All groups share one centre, and each spreads out both ways along 6 directions, with some noise.
In the rows, zero is written as 128.
Known rows, each followed by its group:
[132  98  94 154 138 119  78  81 135  85 137 124  74 142 147]	Z
[146 145 116 161 127 113 123 116 127 106 128 101 129 116 129]	U
[169 142 144 147 129 118  74 120  88  67 104  73  92  66 157]	Z
[206 177  67  85 204  11 130  89 159 154 210 209 142 177 166]	W
[130 194 120 139 139 163  81  95 119  71 147 137 132 132 175]	X
[133  85 108 127 134 135 127 146 148 141 138 136 121 150 112]	Z
[171 129 145 121 149  46 131 118 123 148 126 135 160 103 118]	W
[167 105 122  84 140 119 137 146 152 163 164 157 149 137 144]	Z
[206 103  92 139  83 171 173 198  99 126 147  38 106  94 126]	U
[138 118 133 133 126  93 109 118 138 145 135 143 120 122 122]	X
[170 103  89 113 156 143  84 151 134 119 180 147  81 149 153]	Z
[128 111 147 122 140 118 120 132 142 137 118 139 143 126 119]	U
[165 119 112 110 156 113 120 132 145 122 154 142 138 143 144]	W
[121 114 107  94  77 198 170 106  93 120 125 104 160 139 154]	X
[ 86 149  75 122 104 239 133 106 119  81 162 137 126 189 164]	X
[151 135 125 114 141 137 107 138 140 133 162 155 132 137 145]	Z
[138 175 118 165 172 104  47 119 132  92 170 176 104 139 129]	Z
[144  99 135 129 143 144 117 146 140 119 121 120 134 128 122]	W
[ 90 124 133 164 128 191  96 152 136  96 125 120 110 145 105]	W
[139  95  94 103 130 183 144 160 148 129 153 124 106 158 145]	X
[107  84 106 149 158 194 138 191 169 107 131 121 121 185  89]	X
[174  98 146  69 118  94  89  89 128 152 146 153 145  99 182]	U
[143 130 140 138 138  91 105 123 136 135 135 136 123 110 130]	X
[126  92  76 115 144 126 214 106 187 116 109  85 126 177 146]	U
[158 140  97 178 110  81  85  73 124 114 164 119 122 115 139]	U
[125  76 190 147  97 102 103 102 115 115  61  78 160  67 121]	W
[ 86 111 175 205 113  81 131 103 118 105  43  67 159  83  67]	Z
[142 101  79 121 168 107 132 121 169 144 174 177 125 184 124]	W
[124 120 109 151 130 113  87  96 149 121 155 159 116 150 125]	U
[132  67 100 115 155 188  80 121 171  78 143 135 119 173 158]	W
[119 153 132 158 145 143 102 143 132  95 130 131 127 132 117]	X
[135  29  91 130 109 153 143 169 153 174 160 130 108 164  81]	U

New rows, each followed by its group:
[ 94  36 112 167 123 104 144 105 161 140  96 110 122 156  73]	Z
[139 186 159 196 140  85 110 124 108  85  92  86 153  78  99]	U
[ 85 116 133 152 103  90 138  37 158 125  94 124 170 136 134]	Z
[143 113 132 138 170 113 104 106 158  82 112 122 155 141 146]	X
[181 161 156  64 125 135 140 147 126 148 147 129 171  95 181]	Z
[126  85 127 145 151 164 119 170 146 116 127 123 133 152  99]	W
[110 105 130 143 111  96 130  60 122 117 103 126 180 136 116]	X
[120  92 138 143 126 119  97  90 141 109 114 129 136 127 135]	W
[161 137 132 130 160  85  85 131 132 134 152 161 133 120 130]	Z
[178 101 143  97 132  76 163 154 124 173 121 112 152 100 116]	W
[125 110 127 128 124 141 137 130 140 130 124 118 133 136 130]	Z
[105 105 133 155 115 137 135 119 138 118 102 102 132 132 108]	Z
[154 108  81 100 165 148 101 157 162 144 204 195  94 184 139]	Z
[121 154 137 141 114 108 105 125 116 150 149 144 109 107 124]	X
[179 155 105 106 172  90 132 139 135 136 167 156 136 143 139]	W
[120 112 143 134 100 110 112  81 133 134 115 118 135 109 140]	W
[167 114 146 116 115 137 132 134 104 109 104  75 125  82 154]	Z
[212 151 110  70 153  91 156 153 125 152 166 139 139 118 167]	W
[202 213 132 136 215 121 132 252 106 112 168 145 147 129  97]	W
[140  86 101  57 138 109 155  69 177 139 128 143 138 161 196]	U
[136 107 152 112 121 100 152 115 147 160 112 127 172 121 125]	Z
[170 126 134 141 130 115  83 115  99  77 112  84  92  79 160]	Z
[124  79 108 158 143 122 101 127 138 114 124 120  92 143 102]	Z
[133 133 128 128 126 113 131 129 131 135 134 134 130 123 126]	W
[148  92 138 183 154  95  70 156 106  96 110 102  87 103  84]	Z
[142  83  99 144 110 154 100 148 137 147 173 146 105 142 105]	U
[109 117 106 154 143 165 109 150 143 109 150 138  95 155 109]	Z
[ 93  76  99 136 130 170 112 159 160 154 164 169 103 186  92]	U
[132 114 166 134 101 167 143 188 108 130 100  84 134  93  99]	W
[118 115 138 152 122 138 135 142 119 120 107 110 155 128  89]	X
[152 170 133  58 106 146 147  85 157 145 160 156 182 128 210]	Z
[130 177 154 136  87 120 114 111  78 132 125 121 144  80 129]	X
[145 131 132 164 170 134  78 196 118 108 147 147 100 132  93]	Z
[ 95 139 132 156 156 107 122 106 155 114 105 143 138 154 119]	U
[104  64 114 150 138 104  90  55 169 119 124 145 135 159 131]	W
[100  91 125 150 113 114 144  92 151 130 103 113 140 134 111]	Z
[161  86  87 115 116 103 134  82 153 134 148 113 122 138 149]	U
[ 94  69 119 168 131  90 133  97 156 140 105 129 135 153  73]	Z
[140  92 146  72 145 121 152 119 151 141 108 127 151 129 161]	U
[ 89  61 166 174 126 208  70 144 143  64  76  92 133 126 105]	W
[ 85 175 136 157 114 201 138 150 140 104 122 115 141 138 122]	Z
[155 143 116 144 120 124 114 116 129 112 144 112 123 117 147]	U
[147  85 123 119 155 142  94 132 152  99 129 130 134 143 140]	W
[121  95 134 128 124  88 135  95 156 151 120 142 159 138 118]	Z
[146 191  86 160 124 171 120 115 128  77 164  97 100 138 172]	U
[175 113 133 150 115  92 156 136 122 122 109  68 145  95 115]	U
[142  95 177  95 143  97 138 135 131 145  86 116 166 101 131]	U
[145 144 109 117 133 129 130 136 133 131 155 137 118 134 141]	W
[182  87 133 101 157 116 139 172 138 127 128 118 147 125 117]	W
[136  60 121 114 137 122 145  79 151  98  91 108 192 158 137]	X
[143  34 101 135 134  67 111  84 150 133 122 126 105 140 123]	Z
[137 191 167 133  78 158 153 176  81 144 117  86 117  62 127]	W
[133 112 191 158 118 131  82 129 109  88  72  89 157  70 123]	W
[156 195 183  96 156  98 148 109 123  78  65  83 181  74 190]	U
[126  70 103 110 124 135 149  82 147 121 119 122 164 161 143]	X
[136 109 123 148 170 111 103 142 150 115 136 144 142 152 105]	W
[173 156 141 114 150 115  88 130 139 108 145 128 118 101 172]	X
[188  19  99  96 206 131  90 141 189  93 146 147 154 187 148]	W
[ 72 116 111 110 156 145  53  76 179 139 176 240 111 201 150]	U
[138 117 121 131 134 124 138 157 137 138 136 131 126 138 109]	W
[149 136 144 147 146  83 179 120 135 101  71  66 159 101 124]	U
[102 122 194  79 158 173 126 197 136 139  93 152 153 128 118]	U
[137 127 138 137 130 102 113 126 137 134 125 133 134 112 122]	X
[134  48 173 131 124 165  69 113 137  73  72  82 153  98 148]	W
[108 124 113  82 117 138 172  93 188 177 161 175 178 177 156]	Z
[178 152 143 132 120 124 147 150 109 103 107  69 140  82 142]	U
[170 101 116 125 161  89  82 133 140 136 162 159 105 132 123]	Z
[120 197  75 122 111 116 153 101 133 164 191 166  99 152 150]	W
[157 163 116 154 126 129 136 128 122  91 130  91 127 106 146]	U
[130 102 113 119 122  84 138  93 147 156 137 143 132 137 122]	W
[112  16 122 148 123 101 124 152 153 190 135 153 133 157  42]	U
[102  16 160 150 104 142  89  85 155  99  72  96 148 121 120]	W
[142 115 110 110 125 147 103 100 148 115 147 133 119 143 173]	W
[152 162 180 121  76 121 164 157  81 159  97  73 137  45 131]	W
[103  76  80  77 152 134 164  82 196 143 131 152 125 203 165]	U
[144 133 149 135 121  85 144 135 120 152 119 123 142  98 108]	W
[163  55 103 125 156  76  95 110 149 147 146 151 107 147 117]	Z
[112 158 119 192 134 175  96 171 122 100 151 129 104 139  95]	U
